The rows are grouped in 2 different ways at once. Each group adds its own fixed numbers to the row, and there is some noise. The rows also spread widely along 2 directions, which tell nothing about the answers.
In the rows, 128 means zero.
Known rows, each followed by its group in each grouping:
[160  97 128  72 118 125  83 112  93 130 168 108  83 128 174 121 111 150
  98 173 109  86 120 115 114 143]
nofib (5)
[124 106 146  85  94  83 129  73 124 146 179 142  96 142 170 111 130 155
  89 174 115 107 176  57 119 129]
Sumod (4)
[183  97 141 162  85 103 171  59 130 147 117  81  43 104 123  86 124 150
  99 191 109 154 155 119  86 149]
votap (3)
[159 120 136 119 100 114 145  70 144 169 148 113  86 122 166  99 144 133
  89 184 113 129 150  92 108 137]
Sumod (2)
[155 115 167 103 109  94 126  87  79 164 116 141  83 127 157  94 137 140
  91 152 101 134 155  95 110 130]
Lof (0)
[175  78 110 105  93 142  93 130  67 151 155  91  92 112 151 113 121 153
 115 154 120  91 121 171  85 149]
votap (1)
[166 118 135 110 120 115 113  72 118 160 146 104  84 115 167  78 128 148
 109 177 111 135 142 125 100 133]
gubez (2)
[157  97 139  90 108 128  56 159  89 142 188 165  69 137 171 146 119 159
 131 172 121 113 131 135  98 146]
Ziz (3)
[162 107 139  89 114 112  83 108  79 144 159 137 105 142 171 114 130 140
  92 163 122  82 138 122 126 129]
nofib (0)
[148  89 144  79 115 114 104 123  68 161 137 143  86 119 185 113 140 149
 118 133 106 104 146 111  95 147]
Lof (1)
[212  93 154 140 108 128 138  62 140 144 148 104  70 100 109  96 126 177
 118 185 118 147 146 116  83 132]
Ziz (4)
[196  91 132 113 107 152  98  98 120 136 149  53  88 101 130  84  97 166
 136 162 117 143  71 182  89 127]
gubez (5)
[180  94 142 109  83 148 123  96 135 147 144  73  94 115 136 109 112 149
 113 173 112 129  82 143  94 134]
Sumod (5)
[161 109 119 107 116 121 109 100  95 141 159  99  76 125 162  99 125 131
  83 176 108 116 152 122 117 143]
votap (2)
[181  97 143 102 106 146  92 111 116 139 158 115  74 111 128 119 100 154
 113 173 102 128 100 140  96 130]
Ziz (5)
[197 110 150 131 127 123 161  63 121 159 107  96  66  98 153  69 146 139
 102 169 100 154 147  99  84 148]
Lof (2)
[190  93 146 132 104 112 143  41 134 153 142  75  77 108 122  65 122 181
 124 172 127 150 142 122  86 130]
gubez (4)

New rows, each followed by its group in each grouping:
[224  72 117 141 100 145 112  99 100 118 161  46  95 105 117  96 107 162
 126 165 111 128 107 168  72 139]
votap (4)
[160 111 157 127  93 100 133  41 116 164 124 112  84 119 135  70 123 159
 101 174 111 143 144 122 110 118]
gubez (0)
[235  88 152 149 115 161 113 103  93 150 110  73 104  97 120  88 130 144
 136 142 100 147  71 175  59 126]
Lof (0)
[176  85 127  92 126 133  56 154  79 132 188 120  83 133 190 137 128 150
 129 163 128  84 117 144 104 153]
nofib (3)
[218  94 134 126 122 148  90 101  90 142 149  93 109 112 138 106 130 145
 119 162 121 103  96 160  86 129]
nofib (0)
[201  95 161 139 102 111 160  39 151 144 141 118  58 103 110  92 126 176
 107 190 117 150 166  87  85 142]
Ziz (4)
[125 108 136  68  91 122  85 126 110 146 173 116 100 140 174 135 105 140
  93 172 107 100 103 116 125 127]
Sumod (5)
[191  86 126 119  91 147 113 100 106 134 140  52  79 109 120 100  97 144
  99 170  96 131  93 163  88 132]
votap (5)
[143 118 126  96 105  96 129  79 100 146 151 125  71 132 172  90 128 136
  66 175 104 110 184  91 128 144]
votap (2)
[182  95 131 122  84 128 136  75 113 136 126  61  67 105 119  91 105 141
  87 173  95 132 116 143  96 139]
votap (5)
[166  91 121 103  99 105 112  95  93 126 171  96  85 129 153 105 113 159
  99 168 107 106 157 119 102 135]
votap (4)
[169 107 132 110 110 151 103 116 127 157 172  99 111 122 172 113 138 136
 111 170 116 114 113 135 103 140]
Sumod (2)
[177 106 148 129  88 129 131  80 125 164 136 107 107 127 128  97 129 142
  97 172 113 132 112 133  96 121]
Sumod (0)
[198  81 129 102 103 165  82 140  88 152 168 120  91 111 140 126 126 158
 138 157 125 107 106 171  78 144]
Ziz (1)
[167 118 129  84 133 110  97  87  97 145 166 130  87 130 187 103 148 140
  87 172 116  91 163  88 122 147]
nofib (2)
[208 113 151 143 120 142 143  61 143 156 133 113  63  95 125  86 134 152
 104 191 109 150 144 113  91 143]
Ziz (2)
[231  84 142 158 111 143 139  89 132 141 136  79  65  95 137  96 132 163
 128 188 125 137 125 143  70 156]
nofib (3)
[176  91 143 130  76 133 155  75 135 172 128 103  88 103 135  96 139 152
 109 176 122 121 132 125  83 140]
Sumod (1)
[219  88 151 147  94 151 144  75 129 168 128 105  67  90 107 101 137 163
 122 181 120 142 129 145  70 149]
Ziz (1)
[179 114 144 131 102 132 152  63 158 163 142  94  85 107 148  87 146 131
  98 179 111 136 136 108 100 139]
Sumod (2)
[135 101 147  91  93  92 124  77 123 150 179 135  98 137 161 113 130 159
  96 170 115 112 161  78 113 133]
Sumod (4)
[159  94 140  86 105 130  86  99 107 142 156  80  84 121 155  96  98 158
 122 163 114 128  93 153 100 124]
gubez (5)
[170 115 130  86 133 143  63 132  96 150 182 145  87 126 171 127 132 145
 111 167 113 105 130 127 109 140]
Ziz (2)
[201  86 159 131 117 111 151  60 117 140 126  87  77 102 135  82 132 166
 118 164 107 146 138 101  78 137]
Lof (4)
[182 115 141 101 123 144  89 111 112 151 168 136  74 120 158 115 131 144
 105 175 110 122 137 118 102 142]
Ziz (2)
[180 113 126 125 109 124 135  76 107 144 141  86  70 115 148  88 127 140
  86 178 103 126 148 127 104 144]
votap (2)
[188  79 120 130  86 139 126 102  88 149 137  78  83 109 134  99 128 141
 111 160 122 108 128 163  78 149]
votap (1)
[203  85 141 140 103 143 103 102 125 150 150  75  73 102 140  90 116 169
 150 169 128 153  99 177  70 142]
gubez (3)
[199  95 146 136  84 152 143  82 151 150 130  58  93 100 116  94 113 146
 113 175 107 150  76 150  78 132]
Sumod (5)
[197  97 113 125 112 144 109 104 103 132 154  74  87 110 148  94 123 139
 105 169 102 122 117 160  91 140]
votap (2)
[186  81 135 110 101 142 105 103 125 140 186  91 112 124 153 115 123 159
 125 167 119 117 111 131  82 129]
Sumod (4)
[203  90 142 140 103 117 152  41 139 149 144  66  81  99 119  64 122 179
 126 177 121 157 136 129  78 126]
gubez (4)
[186  93 140 116  89 152 120  97 137 147 148  67  94 114 130 103 109 147
 114 169 104 131  72 156  85 130]
Sumod (5)
[198  85 145 107 113 151 102 113 101 137 124  73  82 101 137 100 115 150
 125 148 100 140  78 151  74 137]
Lof (5)
[140  96 120  86  88 106 106 110  71 155 147 128  83 131 169 113 125 143
  90 161 111  87 160 126 107 141]
votap (1)
[190 102 133 125 112 156 116 106 130 158 164  85 102 113 158 105 139 140
 113 172 113 118 102 143  87 136]
Sumod (2)
[165 113 157 110  96 121 106  87  97 157 145 154  86 133 132 116 125 149
  93 176 108 127 145 113 116 125]
Ziz (0)
[220  94 141 146  93 174 111 114 122 153 154  73 120 115 117 104 121 144
 127 163 118 127  61 188  75 121]
Sumod (0)
[146 109 150 101  80 121 140  80 143 153 140 102  84 127 140 101 116 143
  91 183 104 129 120 101 107 131]
Sumod (5)
[160  89 129 105  94  96 128  80  98 130 169 101  78 132 146  98 117 163
  90 171 110 111 171 103 105 141]
votap (4)
[186 103 126 112 130 144  92  99 108 157 169  89  94 114 167  87 122 148
 128 162 125 131 108 159  91 132]
gubez (2)
[158 119 129  96 123 119  89  92 113 157 164 108  89 122 177  91 129 147
 109 168 114 121 137 129 106 132]
gubez (2)
[214 104 131 125 129 167  92 114 121 142 162 106  85 104 141 111 129 149
 126 175 111 133 111 152  83 139]
Ziz (2)
[169 110 154 121  85 125 121  88 120 163 147 112 111 129 139 107 130 145
  99 165 111 124 111 136 104 124]
Sumod (0)
[148 109 138  72 105 130  70 126  97 140 173 135  74 135 153 137 106 156
 103 174 101 112 119 120 113 134]
Ziz (5)
[214 120 151 147 113 139 158  50 154 162 122 106  57  92 115  86 136 151
 101 195 110 164 142 114  80 145]
Ziz (2)
[159 118 131 113 104 101 140  69 109 146 144 105  65 123 164  91 127 136
  77 180 103 124 172 101 121 141]
votap (2)
[203  83 129 137  89 149 143  84 118 132 121  36  74  98 106  88 101 144
  99 179  96 142  88 165  80 138]
votap (5)
[234  98 134 136 134 182  90 116 123 142 159  91  88  97 127 106 129 149
 132 173 116 138  93 176  73 142]
Ziz (2)
[202 105 139 137 106 152 141  78 149 159 143  79  89 104 146  93 139 138
 109 178 114 138 112 134  87 132]
Sumod (2)
[173  93 141 101  99 134 103 105  97 162 150 151  72 111 140 121 129 154
 115 170 122 108 144 129  93 145]
Ziz (1)
[172 111 117  81 140 129  79 109  88 138 176 121  94 133 201 116 135 137
 100 164 120  82 142 112 116 147]
nofib (2)
